The rows come from 6 hidden closed curves, with some noise, and rows from the same curve form a group. Each curve winds through 6 dimensions. The rows are also pushed far along 5 directions, which tell nothing about the answers.
In the rows, zero is written as 128.
Known rows, each followed by its group:
[149, 142, 117, 163, 119, 155, 104, 115, 159, 123, 115, 61, 105, 123, 130, 107, 118, 118, 98, 185, 142]  X
[113, 162, 130, 169, 133, 103, 138, 126, 141, 119, 177, 131, 134, 129, 113, 111, 91, 128, 149, 92, 139]  C
[145, 89, 101, 117, 148, 112, 114, 98, 133, 169, 139, 111, 144, 126, 145, 163, 179, 133, 145, 147, 137]  U
[160, 128, 137, 100, 129, 136, 118, 114, 138, 118, 87, 88, 100, 125, 149, 136, 109, 137, 94, 143, 132]  C
[109, 157, 120, 199, 161, 100, 109, 139, 119, 117, 172, 152, 103, 140, 106, 139, 117, 126, 141, 122, 142]  R
[69, 157, 109, 134, 143, 154, 129, 174, 110, 105, 169, 182, 114, 153, 80, 88, 159, 106, 156, 114, 136]  C
[125, 127, 142, 139, 141, 123, 134, 133, 136, 130, 119, 101, 130, 114, 131, 118, 116, 149, 144, 117, 142]  Q
[126, 113, 152, 123, 129, 90, 139, 134, 114, 153, 147, 160, 168, 136, 158, 193, 126, 130, 155, 80, 132]  X
[135, 116, 156, 101, 113, 151, 168, 125, 151, 106, 82, 82, 132, 88, 141, 80, 94, 175, 124, 114, 123]  Q
[130, 153, 155, 159, 144, 96, 123, 129, 120, 117, 133, 144, 120, 132, 134, 146, 79, 144, 128, 87, 138]  C
[145, 137, 117, 162, 123, 146, 129, 126, 143, 113, 141, 95, 108, 111, 134, 132, 106, 133, 111, 153, 99]  R
[122, 188, 154, 148, 101, 148, 167, 142, 155, 79, 139, 90, 133, 100, 123, 80, 46, 138, 133, 110, 125]  C
[166, 132, 118, 168, 117, 150, 154, 109, 177, 141, 137, 66, 161, 84, 142, 98, 90, 168, 139, 151, 113]  A
[175, 157, 92, 171, 147, 145, 79, 104, 158, 131, 145, 70, 91, 133, 136, 147, 114, 122, 98, 188, 130]  R
[118, 124, 130, 168, 102, 139, 148, 145, 149, 160, 153, 94, 191, 103, 139, 126, 128, 118, 169, 145, 127]  X
[145, 122, 116, 164, 152, 105, 87, 108, 130, 154, 143, 101, 125, 128, 152, 182, 135, 138, 124, 150, 130]  U
[167, 77, 144, 83, 116, 115, 132, 92, 118, 130, 78, 124, 121, 125, 171, 174, 139, 138, 87, 127, 122]  Q
[104, 125, 141, 107, 98, 172, 183, 162, 140, 104, 123, 133, 149, 111, 110, 63, 123, 131, 144, 108, 116]  U
[135, 97, 129, 130, 120, 89, 127, 113, 123, 163, 137, 118, 157, 127, 143, 175, 148, 99, 145, 131, 139]  U
[142, 125, 127, 142, 110, 135, 175, 120, 157, 132, 153, 92, 173, 91, 137, 110, 102, 137, 167, 122, 125]  A
[139, 152, 137, 157, 136, 75, 84, 89, 110, 111, 143, 114, 89, 128, 156, 186, 78, 127, 89, 115, 119]  C
[102, 168, 134, 129, 126, 183, 148, 177, 136, 95, 133, 138, 124, 125, 101, 72, 107, 135, 145, 119, 125]  C
[93, 180, 128, 155, 146, 144, 122, 160, 112, 85, 150, 183, 93, 146, 95, 97, 105, 136, 120, 108, 116]  A
[137, 135, 171, 127, 96, 114, 143, 113, 135, 120, 119, 111, 145, 112, 164, 129, 63, 140, 107, 75, 116]  X
[126, 157, 154, 116, 121, 130, 171, 124, 139, 75, 125, 125, 125, 105, 133, 102, 67, 167, 127, 90, 126]  U
[128, 65, 139, 83, 101, 135, 161, 114, 126, 149, 100, 126, 177, 105, 156, 134, 170, 134, 141, 128, 132]  Q
[121, 91, 124, 133, 135, 99, 118, 121, 123, 195, 145, 113, 181, 119, 138, 150, 164, 115, 179, 123, 148]  A
[150, 117, 127, 154, 136, 91, 103, 114, 120, 174, 127, 132, 148, 130, 141, 170, 124, 131, 129, 135, 117]  U
[156, 106, 120, 145, 129, 106, 81, 98, 116, 159, 113, 116, 118, 129, 159, 186, 135, 134, 90, 158, 94]  A
[115, 148, 128, 143, 133, 118, 115, 136, 113, 122, 156, 153, 117, 139, 123, 138, 113, 122, 129, 101, 114]  C
[144, 70, 142, 93, 127, 117, 155, 141, 121, 183, 111, 131, 185, 113, 154, 171, 156, 140, 170, 104, 116]  R
[145, 110, 124, 130, 104, 136, 134, 112, 154, 173, 115, 60, 174, 90, 141, 98, 116, 141, 141, 147, 104]  Q
[163, 70, 123, 81, 128, 108, 141, 103, 129, 168, 111, 126, 161, 125, 158, 182, 168, 131, 141, 131, 134]  C
[128, 134, 118, 173, 157, 61, 76, 107, 111, 164, 165, 128, 127, 149, 136, 204, 139, 98, 143, 137, 156]  X
[118, 86, 107, 120, 110, 121, 141, 104, 136, 164, 144, 104, 176, 102, 136, 122, 171, 117, 156, 147, 119]  U
[142, 102, 101, 97, 141, 139, 93, 109, 122, 146, 116, 142, 103, 160, 127, 135, 186, 105, 105, 154, 147]  R
[114, 110, 130, 81, 93, 198, 170, 162, 145, 125, 83, 100, 158, 102, 115, 59, 157, 127, 144, 168, 122]  U
[173, 119, 100, 138, 123, 141, 101, 99, 153, 156, 131, 67, 126, 115, 152, 148, 125, 134, 104, 169, 97]  X
[166, 139, 97, 164, 128, 168, 114, 102, 170, 130, 130, 78, 113, 113, 129, 89, 116, 153, 105, 177, 115]  Q
[119, 137, 122, 104, 145, 106, 109, 124, 103, 126, 131, 166, 112, 152, 117, 148, 147, 106, 127, 126, 147]  Q
[129, 114, 154, 85, 125, 121, 151, 143, 105, 132, 102, 175, 153, 124, 145, 156, 121, 152, 134, 93, 104]  A
[123, 144, 143, 150, 165, 86, 81, 128, 87, 116, 127, 179, 76, 162, 129, 180, 116, 124, 102, 101, 140]  C
[141, 172, 151, 116, 133, 121, 141, 140, 122, 95, 134, 143, 106, 131, 130, 137, 57, 134, 120, 73, 115]  A
[80, 170, 116, 199, 139, 104, 94, 132, 121, 124, 200, 129, 133, 140, 110, 134, 129, 93, 154, 132, 157]  X
[134, 143, 93, 143, 172, 132, 82, 113, 128, 120, 150, 123, 84, 147, 117, 142, 157, 130, 118, 163, 146]  C
[123, 153, 132, 122, 139, 141, 110, 145, 121, 110, 121, 126, 101, 140, 123, 131, 117, 122, 120, 130, 138]  C
[152, 120, 98, 170, 153, 125, 93, 126, 141, 175, 159, 101, 140, 126, 132, 160, 146, 132, 146, 154, 118]  R
[124, 80, 148, 123, 121, 92, 126, 120, 104, 162, 115, 145, 154, 130, 151, 173, 153, 114, 136, 112, 136]  Q
[166, 143, 121, 157, 133, 130, 84, 108, 136, 115, 106, 100, 71, 147, 132, 141, 108, 110, 69, 168, 136]  R
[147, 134, 144, 147, 136, 61, 147, 93, 128, 138, 166, 132, 165, 106, 165, 194, 75, 149, 155, 82, 124]  A
[139, 134, 165, 122, 135, 100, 144, 133, 103, 97, 110, 176, 97, 140, 135, 152, 80, 144, 102, 70, 119]  R
[90, 110, 145, 124, 131, 86, 114, 128, 100, 153, 149, 160, 155, 144, 138, 164, 154, 102, 153, 87, 157]  X
[131, 153, 147, 162, 124, 86, 124, 130, 116, 124, 156, 136, 136, 131, 147, 189, 87, 115, 129, 108, 119]  X
[159, 117, 152, 118, 140, 116, 125, 126, 114, 109, 79, 142, 78, 141, 136, 151, 102, 145, 82, 114, 119]  R
[123, 142, 134, 153, 151, 99, 119, 123, 126, 138, 157, 143, 134, 129, 132, 142, 102, 149, 145, 85, 134]  C
[95, 116, 118, 104, 122, 179, 126, 146, 133, 132, 96, 106, 135, 115, 104, 56, 178, 126, 141, 174, 145]  A
[185, 124, 98, 119, 152, 149, 82, 97, 139, 124, 99, 114, 62, 153, 133, 142, 142, 140, 64, 172, 118]  Q
[135, 86, 143, 72, 129, 94, 135, 122, 107, 161, 83, 136, 149, 129, 138, 159, 154, 119, 142, 121, 139]  X
[142, 108, 141, 123, 113, 79, 136, 99, 127, 178, 148, 107, 189, 98, 168, 169, 100, 141, 156, 89, 103]  Q
[142, 93, 95, 135, 149, 103, 91, 90, 136, 180, 148, 95, 149, 129, 150, 173, 187, 125, 143, 163, 148]  X
[140, 141, 118, 103, 125, 161, 129, 119, 136, 101, 79, 124, 93, 120, 110, 71, 122, 153, 91, 165, 113]  U
[132, 107, 125, 185, 114, 117, 123, 122, 146, 170, 155, 95, 178, 114, 151, 162, 144, 121, 150, 151, 131]  X
[149, 124, 117, 88, 130, 169, 111, 134, 140, 112, 79, 91, 83, 142, 120, 109, 153, 117, 92, 176, 143]  C
[106, 187, 112, 130, 162, 160, 117, 145, 120, 54, 134, 164, 56, 150, 86, 87, 120, 141, 105, 144, 140]  A
[80, 134, 131, 67, 154, 108, 117, 148, 73, 104, 140, 218, 97, 170, 108, 146, 163, 110, 133, 69, 137]  X
[127, 94, 129, 67, 115, 120, 148, 116, 112, 139, 114, 143, 152, 120, 143, 142, 149, 131, 134, 106, 108]  U
[132, 110, 131, 114, 143, 122, 132, 139, 119, 143, 109, 140, 136, 136, 124, 144, 156, 121, 147, 137, 155]  A
[144, 131, 115, 167, 138, 156, 106, 139, 143, 130, 105, 88, 94, 126, 114, 103, 129, 135, 105, 178, 120]  R
[147, 134, 114, 139, 148, 129, 94, 113, 126, 110, 110, 123, 71, 153, 121, 136, 140, 114, 87, 164, 150]  R
[112, 158, 132, 128, 131, 120, 134, 117, 131, 90, 153, 135, 118, 124, 132, 122, 102, 140, 127, 104, 137]  X
[135, 182, 150, 116, 135, 152, 161, 153, 135, 60, 119, 140, 95, 123, 120, 104, 60, 156, 119, 96, 124]  R
[111, 163, 156, 165, 101, 125, 160, 139, 129, 93, 136, 133, 145, 100, 132, 114, 67, 141, 131, 116, 108]  A
[127, 97, 123, 84, 124, 128, 150, 118, 125, 145, 92, 144, 150, 119, 115, 96, 161, 138, 140, 138, 131]  U
[149, 152, 128, 184, 102, 125, 130, 102, 157, 125, 152, 83, 151, 99, 145, 123, 77, 125, 122, 153, 121]  Q
[101, 132, 143, 87, 160, 103, 123, 153, 90, 130, 128, 189, 125, 156, 117, 157, 147, 119, 160, 83, 158]  A
[114, 100, 137, 85, 147, 132, 124, 136, 100, 109, 88, 165, 87, 152, 120, 130, 170, 132, 105, 118, 144]  Q
[97, 162, 124, 189, 133, 134, 115, 143, 129, 115, 147, 134, 123, 120, 104, 90, 111, 136, 133, 144, 123]  U
[152, 165, 145, 155, 148, 103, 120, 113, 135, 95, 132, 112, 95, 125, 145, 154, 59, 156, 109, 103, 132]  Q
[177, 99, 142, 72, 121, 144, 138, 114, 135, 137, 72, 116, 119, 120, 154, 129, 109, 165, 93, 110, 95]  R
[156, 87, 132, 141, 130, 99, 139, 122, 128, 168, 137, 110, 164, 111, 161, 197, 133, 135, 151, 121, 112]  R
[138, 110, 132, 120, 101, 105, 163, 111, 140, 146, 138, 107, 175, 105, 141, 139, 119, 111, 155, 122, 130]  U
[93, 92, 142, 77, 135, 138, 157, 143, 112, 119, 102, 151, 137, 122, 120, 98, 169, 147, 154, 101, 149]  Q
[133, 131, 109, 118, 129, 149, 89, 121, 124, 126, 114, 102, 94, 133, 125, 120, 142, 116, 98, 165, 118]  A
[112, 148, 124, 148, 111, 173, 152, 158, 148, 116, 149, 113, 147, 110, 115, 80, 112, 135, 147, 127, 108]  U

New rows. What belongs after each?
[120, 125, 129, 115, 134, 137, 99, 135, 109, 129, 112, 128, 108, 134, 134, 141, 143, 120, 115, 139, 126]  C
[160, 112, 145, 132, 101, 106, 159, 114, 135, 138, 129, 125, 161, 112, 155, 163, 97, 126, 129, 116, 112]  C
[136, 132, 145, 101, 143, 85, 119, 126, 100, 120, 104, 153, 103, 145, 129, 167, 112, 121, 117, 107, 137]  X
[116, 164, 135, 183, 133, 102, 140, 115, 142, 100, 176, 115, 129, 111, 130, 129, 81, 140, 146, 110, 142]  U
[171, 134, 124, 102, 146, 139, 116, 121, 121, 81, 92, 123, 49, 145, 136, 164, 116, 134, 69, 147, 119]  R
[119, 123, 102, 114, 157, 123, 87, 136, 115, 140, 135, 129, 99, 164, 112, 157, 187, 91, 131, 157, 162]  C
[120, 92, 118, 142, 161, 95, 78, 122, 95, 171, 125, 155, 121, 150, 132, 179, 185, 111, 132, 141, 150]  C
[134, 120, 115, 114, 122, 187, 142, 159, 137, 121, 98, 128, 123, 129, 113, 100, 158, 133, 120, 174, 114]  A
[143, 135, 123, 162, 134, 110, 117, 118, 141, 164, 160, 93, 158, 114, 143, 147, 106, 124, 154, 121, 129]  A
[108, 121, 128, 69, 131, 153, 141, 145, 114, 127, 118, 174, 138, 145, 113, 95, 161, 124, 146, 101, 142]  R
[139, 57, 138, 132, 113, 106, 126, 110, 119, 199, 105, 114, 190, 103, 166, 168, 167, 127, 148, 144, 128]  C
[131, 115, 161, 94, 109, 85, 161, 115, 114, 119, 117, 141, 145, 120, 147, 163, 101, 117, 132, 85, 134]  U
[93, 151, 118, 137, 145, 167, 118, 161, 134, 102, 129, 100, 90, 127, 96, 75, 143, 130, 134, 149, 135]  Q
[135, 130, 88, 146, 146, 141, 91, 139, 127, 160, 141, 126, 122, 151, 107, 139, 174, 98, 134, 182, 129]  U
[123, 137, 101, 167, 148, 160, 113, 147, 142, 125, 134, 112, 104, 143, 90, 92, 160, 106, 137, 182, 158]  A
[110, 182, 127, 144, 114, 157, 160, 159, 142, 104, 150, 138, 148, 114, 98, 70, 84, 132, 155, 125, 111]  U
[166, 109, 154, 131, 109, 119, 158, 107, 153, 135, 109, 85, 153, 95, 165, 139, 80, 161, 120, 103, 115]  U
[111, 179, 135, 193, 121, 124, 115, 127, 146, 98, 167, 101, 120, 124, 124, 110, 80, 117, 124, 126, 147]  X
[160, 131, 132, 151, 118, 102, 120, 101, 128, 120, 115, 110, 103, 118, 144, 154, 87, 141, 85, 139, 94]  X
[99, 135, 117, 121, 147, 177, 152, 186, 121, 101, 134, 161, 111, 140, 91, 99, 164, 125, 156, 136, 135]  R
[96, 113, 118, 82, 148, 146, 124, 147, 110, 130, 99, 137, 117, 127, 105, 97, 175, 141, 144, 141, 129]  R
[120, 82, 117, 122, 126, 118, 108, 122, 110, 179, 121, 140, 164, 124, 145, 165, 186, 126, 140, 154, 112]  A
[133, 102, 138, 140, 120, 121, 140, 105, 135, 133, 125, 111, 147, 105, 150, 132, 126, 143, 128, 128, 132]  Q
[137, 90, 119, 74, 119, 174, 143, 146, 129, 134, 93, 126, 133, 136, 127, 121, 185, 109, 131, 159, 141]  R
[99, 173, 121, 185, 162, 115, 112, 132, 133, 100, 175, 119, 98, 126, 107, 114, 104, 144, 145, 117, 146]  Q
[130, 136, 135, 176, 114, 104, 120, 111, 130, 130, 134, 107, 138, 109, 142, 146, 103, 125, 121, 150, 123]  A
[96, 92, 140, 66, 89, 197, 169, 158, 131, 127, 72, 105, 164, 94, 124, 51, 166, 134, 143, 151, 125]  C
[143, 143, 133, 120, 133, 85, 138, 110, 118, 127, 138, 161, 129, 134, 124, 146, 95, 131, 129, 100, 122]  U
[155, 92, 130, 104, 105, 136, 151, 122, 133, 141, 101, 127, 148, 122, 143, 142, 144, 120, 120, 145, 121]  C
[149, 132, 153, 144, 125, 67, 139, 110, 120, 135, 161, 141, 141, 127, 160, 193, 70, 132, 130, 58, 109]  U
[82, 134, 123, 173, 148, 121, 110, 154, 102, 135, 159, 171, 134, 139, 105, 128, 158, 110, 158, 132, 147]  C
[95, 127, 101, 161, 140, 143, 127, 137, 148, 153, 175, 83, 167, 103, 119, 107, 166, 128, 190, 161, 148]  Q
[132, 131, 125, 154, 108, 160, 122, 119, 147, 127, 98, 82, 130, 95, 131, 79, 111, 155, 104, 179, 100]  U
[134, 89, 140, 118, 143, 102, 136, 129, 114, 162, 130, 165, 164, 139, 146, 180, 162, 129, 158, 104, 151]  Q
[104, 150, 103, 175, 141, 126, 112, 131, 132, 147, 161, 134, 152, 116, 106, 103, 138, 136, 163, 155, 123]  U
[152, 150, 137, 172, 141, 87, 126, 109, 130, 133, 169, 139, 148, 120, 157, 188, 75, 144, 141, 100, 118]  C
[137, 125, 131, 145, 133, 109, 95, 108, 133, 138, 133, 108, 118, 140, 146, 161, 130, 116, 110, 133, 151]  X
[139, 94, 160, 87, 130, 101, 149, 120, 116, 128, 93, 143, 130, 129, 152, 162, 128, 144, 122, 88, 139]  U
[142, 173, 109, 170, 129, 147, 117, 117, 147, 82, 159, 96, 87, 124, 126, 126, 95, 118, 103, 164, 125]  R
[120, 149, 107, 87, 148, 159, 117, 148, 109, 83, 121, 157, 72, 156, 102, 125, 156, 112, 109, 150, 135]  A
[76, 152, 105, 178, 151, 112, 113, 142, 116, 137, 204, 162, 140, 138, 97, 118, 148, 112, 172, 107, 137]  C
[129, 105, 136, 104, 132, 79, 137, 110, 103, 142, 145, 154, 145, 131, 144, 182, 132, 116, 147, 89, 131]  A
[141, 138, 117, 131, 131, 180, 108, 135, 152, 101, 91, 51, 71, 118, 120, 82, 120, 143, 88, 176, 117]  Q
[127, 99, 116, 131, 158, 124, 104, 138, 109, 162, 131, 169, 127, 159, 120, 156, 181, 119, 139, 124, 144]  Q
[132, 148, 146, 87, 122, 132, 151, 127, 115, 71, 103, 149, 84, 130, 124, 114, 89, 135, 96, 100, 119]  A
[86, 124, 144, 108, 168, 92, 119, 153, 92, 127, 134, 169, 114, 148, 114, 149, 150, 130, 158, 77, 155]  Q
[113, 147, 131, 118, 125, 141, 148, 146, 122, 91, 133, 149, 115, 130, 122, 128, 124, 131, 125, 127, 118]  X
[136, 117, 127, 159, 82, 158, 164, 123, 163, 128, 119, 69, 163, 80, 139, 88, 111, 143, 125, 172, 100]  X
[99, 166, 136, 180, 114, 107, 132, 130, 125, 121, 180, 129, 157, 102, 133, 132, 77, 135, 151, 101, 99]  U
[134, 111, 169, 117, 122, 87, 158, 103, 122, 120, 118, 122, 148, 96, 166, 153, 79, 167, 130, 68, 120]  Q
[140, 84, 142, 115, 144, 79, 129, 121, 107, 171, 119, 152, 152, 140, 142, 188, 154, 112, 155, 108, 153]  A
[174, 111, 146, 122, 114, 104, 119, 87, 143, 147, 80, 60, 134, 91, 171, 149, 83, 160, 102, 140, 108]  R
[108, 122, 127, 184, 122, 141, 142, 146, 141, 162, 156, 121, 190, 101, 127, 115, 138, 129, 182, 145, 136]  C
[130, 85, 106, 106, 140, 145, 96, 144, 113, 150, 98, 134, 106, 162, 120, 161, 218, 94, 110, 189, 148]  X
[102, 141, 91, 161, 159, 127, 108, 133, 123, 143, 193, 165, 141, 145, 105, 133, 168, 118, 169, 131, 144]  Q
[123, 164, 132, 188, 134, 89, 120, 105, 131, 111, 180, 137, 129, 125, 131, 144, 81, 125, 136, 106, 145]  R
[123, 115, 128, 123, 116, 132, 148, 129, 118, 126, 133, 156, 146, 122, 130, 133, 140, 125, 138, 128, 119]  C
[121, 145, 149, 100, 155, 90, 112, 149, 77, 99, 97, 206, 61, 173, 101, 158, 115, 114, 95, 92, 128]  X
[125, 161, 115, 162, 149, 136, 113, 140, 130, 118, 155, 145, 119, 132, 119, 132, 114, 147, 133, 134, 113]  A
[93, 126, 137, 138, 124, 100, 165, 132, 118, 127, 170, 139, 175, 95, 134, 138, 114, 143, 181, 91, 116]  R
[111, 91, 111, 98, 137, 144, 102, 140, 102, 151, 103, 161, 124, 145, 121, 137, 203, 123, 123, 161, 119]  A
[124, 179, 108, 139, 141, 144, 87, 122, 131, 92, 132, 107, 70, 138, 110, 105, 108, 121, 92, 160, 124]  R
[134, 80, 126, 65, 117, 152, 150, 116, 136, 138, 79, 101, 148, 105, 142, 110, 177, 145, 135, 158, 135]  U
[140, 148, 121, 131, 149, 134, 87, 109, 124, 101, 112, 106, 73, 131, 137, 137, 115, 139, 87, 151, 129]  C
[122, 156, 139, 139, 143, 104, 101, 136, 105, 111, 128, 155, 95, 155, 118, 147, 109, 110, 111, 114, 142]  R
[122, 144, 135, 146, 155, 117, 114, 138, 128, 118, 128, 117, 99, 133, 122, 130, 112, 141, 132, 116, 146]  Q
[150, 170, 117, 169, 131, 148, 128, 143, 143, 95, 143, 131, 96, 144, 111, 124, 98, 117, 108, 151, 130]  C
[124, 118, 167, 85, 120, 109, 184, 137, 108, 97, 114, 157, 139, 108, 147, 153, 91, 154, 140, 68, 111]  R
[107, 91, 106, 54, 149, 151, 100, 133, 101, 130, 106, 168, 93, 167, 115, 123, 218, 111, 112, 133, 146]  X
[102, 81, 120, 55, 100, 173, 176, 140, 130, 143, 104, 129, 179, 101, 121, 73, 186, 131, 163, 135, 117]  U
[135, 77, 121, 127, 122, 104, 88, 99, 124, 184, 119, 97, 149, 137, 157, 170, 178, 99, 121, 149, 148]  X
[119, 148, 118, 175, 111, 121, 157, 119, 146, 122, 181, 125, 166, 106, 124, 119, 106, 126, 162, 125, 122]  C
[106, 117, 144, 163, 101, 102, 141, 128, 134, 178, 169, 112, 208, 102, 147, 133, 113, 117, 180, 91, 126]  X
[110, 97, 159, 129, 140, 55, 136, 117, 109, 171, 143, 125, 179, 108, 160, 185, 118, 144, 179, 64, 137]  Q
[105, 121, 111, 89, 137, 186, 133, 164, 129, 129, 121, 148, 126, 145, 99, 78, 183, 126, 142, 135, 133]  X
[140, 155, 132, 154, 135, 108, 108, 112, 120, 105, 151, 154, 94, 148, 129, 148, 94, 114, 100, 106, 133]  R
[99, 100, 140, 64, 141, 108, 135, 124, 101, 127, 123, 178, 138, 146, 137, 151, 173, 130, 145, 82, 155]  X
[129, 132, 136, 171, 100, 136, 157, 114, 162, 132, 140, 83, 172, 90, 137, 90, 99, 136, 150, 141, 138]  R
[122, 138, 101, 178, 139, 129, 91, 124, 139, 160, 177, 112, 138, 137, 126, 132, 144, 115, 142, 137, 127]  X
[160, 129, 101, 128, 131, 150, 103, 93, 152, 132, 124, 92, 110, 127, 135, 111, 135, 132, 99, 166, 130]  R
[165, 130, 86, 159, 154, 142, 85, 94, 152, 135, 130, 82, 94, 128, 132, 139, 150, 142, 102, 202, 130]  A
[128, 150, 123, 188, 184, 46, 71, 109, 107, 153, 183, 159, 103, 166, 128, 209, 120, 116, 138, 94, 159]  C
[93, 119, 129, 75, 158, 94, 114, 148, 76, 125, 139, 221, 101, 180, 106, 162, 175, 102, 134, 72, 143]  C
[189, 89, 143, 66, 122, 150, 145, 116, 137, 135, 55, 117, 123, 120, 157, 135, 120, 170, 92, 126, 104]  A
[118, 58, 143, 58, 119, 117, 126, 119, 107, 171, 95, 147, 161, 139, 153, 152, 194, 118, 136, 99, 146]  X
[127, 114, 150, 119, 104, 107, 144, 121, 116, 139, 125, 136, 165, 115, 153, 159, 115, 114, 137, 109, 125]  Q
[104, 143, 135, 144, 129, 122, 160, 125, 139, 125, 167, 123, 178, 92, 136, 110, 104, 158, 181, 101, 134]  C
[106, 111, 109, 114, 125, 168, 113, 129, 131, 128, 107, 97, 118, 116, 118, 87, 176, 121, 124, 181, 136]  C
[138, 101, 136, 72, 110, 157, 149, 113, 143, 115, 89, 103, 133, 114, 146, 99, 142, 149, 111, 129, 134]  X
